The same things were measured in two ways. Each way mixes the same 12 hidden numbers, adds some noise and spreads widely along 7 directions of its own, which tell nothing about the thing.
Some things both ways: the first way, then the second way.
[ -1 -27  31 -10  19 -12 -25  -4 -35   6  22 -15   7  -4 -37 -43   5  45
  14 -10]
[ 25  22 -12 -23  -7  31  29  28   4   0 -19 -20  27   2  21   1  -8   5
  13  25  23  10  -4 -17  21   7]

[ 17 -13  56   8 -28  -5  -6  -1 -35  20  14  -3 -30  -8 -16 -23  20  16
   2  10]
[-12  19 -25 -31  38  11  11 -10   9  23 -17  -4  33  24  12  21   1  28
   4  40  17   4  11 -11  10  17]

[-12 -52   5  -3  19   3 -19  -4 -20  25  28  -7   7  -8 -27  -7  10  28
   9 -23]
[  1  39  12  34 -14 -29 -18  17  13  13   3 -49 -14 -21   9  20 -11 -21
 -16  14  -1   0   8   9  37  -8]

[ -7  13 -24 -33   4 -25 -10 -16  11  -1 -12  25  33  -8  -8 -29  -3  14
   6 -19]
[ 28  12  11  29 -37 -28  -3  36  30  -8   9  -8   2 -38   2 -19   6 -10
   1 -17  -5  12  -2 -11  -3   7]

[-18  -4  -9  -7  10   6  14 -30  25  -8 -26  29  42  12  -6 -17 -31  -6
  16 -17]
[-29 -14 -20  15  25 -26 -37 -38   3  10  10 -28  -4   7  -3  27  31 -16
 -13  -1  -4  -6 -11  22  -4 -29]

[-11   7   9  -3  -9   9  -1  -9 -17 -14   7   4  -5 -12  -4  34  -3  11
  13  -4]
[-20 -16 -12 -12  -2   8 -15 -13  -7  -1   1 -11   0  -6  27  15  39  -4
   5  18  -2  -4 -11  -5  12 -16]

[  3  10   1   4 -32  -6  16   1  -7  -4 -13  16 -13   0   5  31   1   0
   5  12]
[ -4 -20 -35  -8 -12 -18  13   3   3  -3   3  -6   4  -7 -18 -38   1   6
  -1 -55 -10  -9   2  -5  -9 -20]

[ -8  -6  -3 -14  15   0   7 -17  11  18 -19   8  11  13 -14  -1  -6   7
  15  -2]
[-14  -6   1  14  25 -23 -46 -30  -7  -4  26 -16   5  10  -7  16  14 -15
   1 -11  10  -1  19  54 -26   2]

[ -6  24  21  22 -37 -15  25 -32 -23  23  14  21 -17   6 -21  -5 -19  -8
  19  17]
[ 30 -17 -20  -3  20 -23  20  -2  37 -20  19 -19  37   9  15  -9  31  16
  19 -10 -11  20 -20   1   9  25]

[  9 -11  41  -1 -15  -2 -11  40  -7 -21 -11 -29 -44 -14   2  16   4   3
 -15   8]
[ -6 -20 -28 -17  17  -7   4 -12   0   3 -30  19  -1   8  -2   5  21   2
  -1   6  12 -19  -2   1  -2   2]

[ -4 -10  19  -5   8  -3  -5  10   0 -16 -20   8 -44 -27   9  11  -7 -18
  -8  12]
[ 14 -25   7   4  15   8  -5   2  19 -34  30   9  22   4   3  15  13   1
  18 -15   2  12  -5  28 -34  17]

[-13  -3   4  15 -10 -14  12 -11 -26  12  12 -22 -16  11 -27  12  -4  13
   1   9]
[  0  10  -3  23   5 -26 -17 -15   7   0   0 -10   7   4   7  22  15   0
   6  39   9  -5  12  29  26  -4]

[  7  24   2 -18 -13 -18  15 -16  -7 -10 -14  17  -9  -5   1  -1  -2  -7
  16   5]
[ 29 -13 -30   6   2 -18  37  29  41   1  15  15  -6 -20  29 -10  15   9
  31  10 -10   3   4 -17  30  21]

[-14  -7  20  51 -39  19  24  29   6  11  -8 -42  -2  30  15  80 -16  14
   7  31]
[ 31  -6  23  39 -13 -12 -15  16  50 -30  41   5  13 -19  18  12  12  -1
  16  -5  -2  12  19   6 -29  46]

[  0 -13  45  -4 -22 -22   1  13  13  23  15  34 -23 -34  33 -15  -3  12
  -2   1]
[  3  -6 -17 -28 -10  20  15  26  -4   3  -6  31   0  -4   1  -8  -5  15
  -7  34 -15   2  22 -11  -7  36]

[-13 -19  31  43 -49  -7  55   2 -17  34  19  -9  -4  31   1  43 -13  32
   7  18]
[ -1 -17 -16   3 -35  15  11 -11   3  11   6  19 -18 -25  15  13  -1  -7
  20  44   1   2  13  22 -13   5]

[-22  -4   7   7   0  12   9 -40   4  21  -5  12  39  28 -25 -16 -15  16
  18   7]
[-11 -27 -25  -2   5 -14   3 -28  21  19   8  -1 -18 -11  32  19  27   3
  17  36 -10 -11 -12   9  32  -6]

[ 15  19 -21  -8  -7  -9   4 -13 -27   8  -6  13 -31 -14 -21 -22   6 -24
   1 -12]
[-10   6   2   3 -24   3  -6 -26  19  11 -39 -17  19 -16  31  29  26 -12
  19  29  33  12 -28   3   0  -5]

[ -8 -11   6   9 -28  21  -3  16 -26   6  -1   9 -24 -22  11   4   3   8
 -11  10]
[-18  21  14  -3  10 -11 -44 -16  14   4  13 -35  44  14 -16  18 -17   4
 -18 -40   2   5   8   4  -1  -9]

[  0   6 -32 -13 -26   4  34 -22 -22  37  21 -13   7  48 -22  44  45  24
  16   0]
[-21  22  -4 -19   2   5  -4   6 -16   4 -11 -21  19   6 -23  -6 -25   2
 -19 -26   4   7   9  10 -22  -7]

[ -1  39  20   2 -25 -16  37  -7 -37 -25   5 -30 -19  15 -14  18 -17  25
  16  27]
[ 16   2 -15 -16 -12  13  28  24  -9 -21   5  18  33   7  -3 -14 -24   8
  14 -20   5  17   6   5   2  11]

[-12 -15  58  20 -23  -2 -31   3 -23   6  13 -38   6  15 -40  13 -11  26
  15  -1]
[ -5  -5 -35 -11  13   1  -9  30  -2   7 -18   2  25  17   6 -17  21  12
  -6  -6  -1  14  -2 -33  14  -1]

[  5   8  23 -15  -2  -9  20 -13 -10  -4 -18  11   7 -17  -9  -9 -13  12
  12  -9]
[-23 -12   0  -8  -7  17 -11  -2 -15 -12  11  22  -7 -13  -3   4   4  -5
   4 -14  11  -1   6  16 -54  -8]

[-13  13  21  31 -25 -17   0 -33 -11  19  21 -12  13  23 -34   2  -9  21
   7  13]
[  9  24  -3   2  -2 -16   6  19 -12  -9   7 -11  24   7 -15 -29 -16  19
 -21   6  -9  13  12  -4   4  15]

[-20  15  -6  -9 -15  15  -7 -11 -22  14  -5  -8 -24  -5 -28  12 -12 -15
  12  14]
[  5  15  27   6  -9 -17 -22  11  12  -5  30   2   9 -22  28   7   8  -6
  14   6  -6  27   9  19  -3  39]

[-27  -6 -27  13  10  12 -30 -28  12  -9 -20   6  30  -3 -18 -18 -30 -18
   7   4]
[ 11  -5  -2  25  10 -49 -13 -17  22 -13  28 -13   1  -2  11  11  34   8
  -5  25 -17 -19  12   3  40   7]

[ 15  12   1  18 -15   9   3  -2   2 -30 -10  30 -25 -33  42  28  -5 -20
   9  12]
[ 13  18  -7  24  -2 -38   7   6   3 -15  47 -15 -24 -13   3  -1 -16  -7
 -17   5 -24 -18  41  -6  25  24]

[  1 -14  42  -8  -8  -3  16  -6 -31   8  38 -40 -17   5 -14   8  -1  40
  28  18]
[-16  -1 -19  19 -36 -35  13 -11   9  15 -14  -1 -34 -24  17  16 -14 -20
  -1  11 -18  -6   4  11  59  -7]

[ 21  29  17 -35  13 -25 -23  10  -8 -44 -23   7 -20 -36   6 -23  -2   1
  13   7]
[ 33  19  -9  -7  13 -17  23  27  -5 -21  23  -1   2   1   2 -20  -2  11
   1   9   1 -15  42  -7  15  34]

[-15  14  28  -1 -28  13  12  14  22 -19 -27  -3   2  10  22   5 -30  -5
   5  25]
[-18  -7   2 -23  16  12 -17  -8  -8 -12  10  15  24  12 -22  15  -9   6
 -29  -4 -20   8  10   8 -39  23]

Other things, the second way, with their names:
(27): [ 44  13  -7   9  -7  -9  42  42  25 -12   2   7   8 -12  14  -7 -11   8
  21  25   3  12   8   1  24  32]
(119): [ 16 -39 -16 -11 -11  17  20   9  23 -27 -10  -2  15   0   6   1  17  -3
   6 -24  -9   5 -36   0   1  -8]
(140): [  2   3 -18  17 -26 -14  -5  25 -13   3  17  14 -23 -11  -1 -16 -25  -7
  -4  -1  -9  -9  40   6  21   8]
(86): [ -6  28  -6   4   0  -7 -15  -7  -2  21   5 -21  -3  -9  18  29  -1 -17
  -6  47   3  10  10  12  16  12]
(100): [ 16   6 -12 -24  18 -14   0   7   2  -2  16  -4  21   3   9  -8  15   8
  -1   4 -11   6   1 -12  20  18]
(28): [ 44 -26 -23 -18  11   8  34  35   5 -36  45  33   5  -8   7 -28   8   7
  15 -21 -12  -7   6 -24 -10  27]
(251): [ -9   3 -37 -22  16 -11  16   4   1  26 -23   4   4  21 -16 -12 -25  21
  -7   3  -3 -15  20  -1  33   0]
(385): [-19  40   9  27 -16 -22  -6  14  -9  19   4 -16 -22 -27  12   9 -16  -8
 -11  40   1   9  12  15  20  -4]
(149): [ 32   9   5  18   2 -12 -10  26   5 -22  58 -16  13  -8  12 -17   0  -3
  21 -15   2  13  32  24 -11  28]
(281): [  7   7  29  14   7  -6 -24  -1  18 -17  38   0  20 -10  15  23   2  -3
  10  -3   4  15   1  19 -20  21]
(142): [-10  14  19  17 -44   1   6   6 -11 -11 -11  18 -30 -27   0  17 -24  -9
 -28  48 -13  -9  19  -1  -3  29]
(193): [ 25  -4  -8 -13  -6  -9  23   6  13 -15  -1 -10  13  -1  23 -10  17   8
  13  10  -2   2  -4  -3  29  25]
(99): [-10 -17 -10  13 -23  -1   6  14  26  18  -3 -12 -39 -29  11  18  -3 -12
  -8  18 -24 -14 -13   0  35 -24]
(283): [ -5   4 -39 -13  39 -18  -9  -6  -4  15  -8 -12  17  33  -7   9   0  10
 -12  -1   7 -27  13 -12  55 -21]
(355): [ 20 -22  -7  -2   4 -22  -4 -31 -12 -32  14  34   6   8 -15  21   5 -12
  -5  10  -1 -28  11  32  10  10]
(388): [  6  -6  -5   6   9 -10  -3 -13 -20 -29  14 -12 -16   9  -2   1  21   1
 -16  36  -4 -35  33  12   8   9]
(182): [-16 -23 -15 -14  -4   6 -13 -31  10   0 -19 -20  32  14  -1  -9  24  19
   0 -11  11  -8 -16  -2  -8 -18]
(237): [-17  43  12   3 -16 -15 -34  -4   1  31  -4 -43   8 -17  16  18  -8 -19
  -9  18   3  21   8  11  19   1]
(130): [ -7   2 -29 -24  34  -9   7  15  -4   8  -6  20  20  23  -3 -18  -1  24
  -4  -7  -2   3  10 -18  12  17]
(131): [ 21 -24 -33 -16  19  -5   1   5   2  -4   8  38  23  20  -9  -9  12  12
  19   3   5  -7  23  14   1  17]
(114): [  8  -5 -37 -29  -4  23  43  -4   7  15 -11  11  17   9  27  -5  -6  28
  34  37  17   0   9  -7  28  15]
(297): [-33  22   6   4   2 -12 -42 -43 -26  14 -15 -20  10   3 -27  29 -11 -16
 -43  23   8  -3  -2  22 -18 -17]
(325): [ 21  13   6  19  16 -40 -16  -3  20 -15  15 -11  39  12 -14 -11   3   7
  -1 -22   6  20  11  20 -24  34]
(93): [  4  26   9  20  -8   3 -27   1  21  -6  -6 -49  49   9   7  13   5   2
 -10   4  14  23  -8 -13   1   2]
(98): [  3 -21  23 -18 -21  33  15 -12  -7 -37  -9  24  10  -9 -10  14  -8   0
 -10  18  -1   3 -22  24 -43  18]
(25): [-11  30  28  28 -13 -28 -36  19   3  -8   0 -15  14  -7 -14  -5 -12  -7
 -25 -24   0  17  14  13 -18  13]
(102): [ -8   8 -33  -1  11 -40 -17 -24 -11  26  17 -23 -14  -6  14   4  13 -13
   2  11  -5 -14  18  14  46 -14]
(405): [  9   3 -41 -39  27 -16   7  -1  -2  20 -10 -10  32  12   3 -10  21   6
   6   0   2   8  -7  -6  28  -1]
(417): [ 28 -18 -36 -21   7   3  20  11  28  -7 -12  10  39  15  21  -2  19   3
  37 -13  13  19  -4   0  10  24]
(188): [ 16  -4   1   2   2   7 -15  -6 -28 -24  21   5  14  11 -16   3  10  -2
 -16  43  -1   3  21  35 -28  18]
(17): [-15   3   3 -11 -19  -9  10  -5  -4   3 -19  15   8 -12  -2  -9  -6  11
  -4   2   0   1 -11   4   2  -3]
(201): [  3  13 -17 -28  10  16  24  -7   4   6 -27 -12  42  23  -2   0 -16  27
   5  22  22   4  -4   1  10   7]

Some of these things the first way, each followed by its name:
[ -2 -27  26  29  -5  -8 -14 -19 -20  35  31  -5  25   8 -25 -19   3  38
  16 -13]	(93)
[-10  15 -43  -9  -9   9  23 -23   2  -9 -11  53  -2 -16  17   7 -11 -17
   5 -12]	(102)
[-16  -3  -3  29 -35  30  -5  -4  -3   0   3 -39 -18  38 -12  76  27  -5
 -12  22]	(130)
[ -8  -6 -11   2   3  -7   0 -17   6  16  -1  35 -30 -22   2 -37   0 -21
 -20   1]	(98)
[ -7 -28  43 -45  15 -11 -24   1 -13  10  19 -15  10  20 -22  -6  43  59
  18   8]	(99)
[-27 -15 -17  33  -6  12  15 -12   7  22   3 -25  45  43 -11  43 -18  30
  18   3]	(140)
[ -8 -17 -13  21  -6  -3   0 -32 -26  49  22  -1  -1  24 -37 -26  20  14
  -2   3]	(201)
[-20  -8   9  -2   4   1   0 -24   5  11   7  -6  22  -7 -16 -33 -16  28
  -5   0]	(17)
[  9  43  -3 -23  -8 -25  13 -22 -22  13  17  28 -24 -18  -3 -15  10   8
  17   3]	(193)
[  0 -14  -6  -1  19  -6 -14 -28  19  21  13  -5  28   4  -2 -25   8  13
  17  -6]	(142)
[ -7   9  -2  -9  -9 -19  17 -23 -20  -8  12  17   0 -15  -4 -60 -11  22
 -11  -3]	(355)
[-10  -7 -20   8 -13   3   5 -27   2  -9   3  52   6 -23  23   4   2  -5
  -8 -15]	(28)
[-15 -39   8  -3  17   5 -21  -6  -3  13  20 -23   6  20 -13  49  31  45
  15   9]	(149)
[ 11   2  36  -2 -15 -25  -4 -12  -2  26  14  -5  -6  10 -13 -21  16  26
   3  10]	(325)
[-17  -4   8 -11  15  14 -22 -16  -2 -10 -19  -4   9  -4 -15 -14  -6  10
   1   8]	(281)
[-11  19  33   2  -9 -10   1  18 -22 -31 -22 -14 -35  -4 -20  -4 -41 -12
   9  20]	(119)
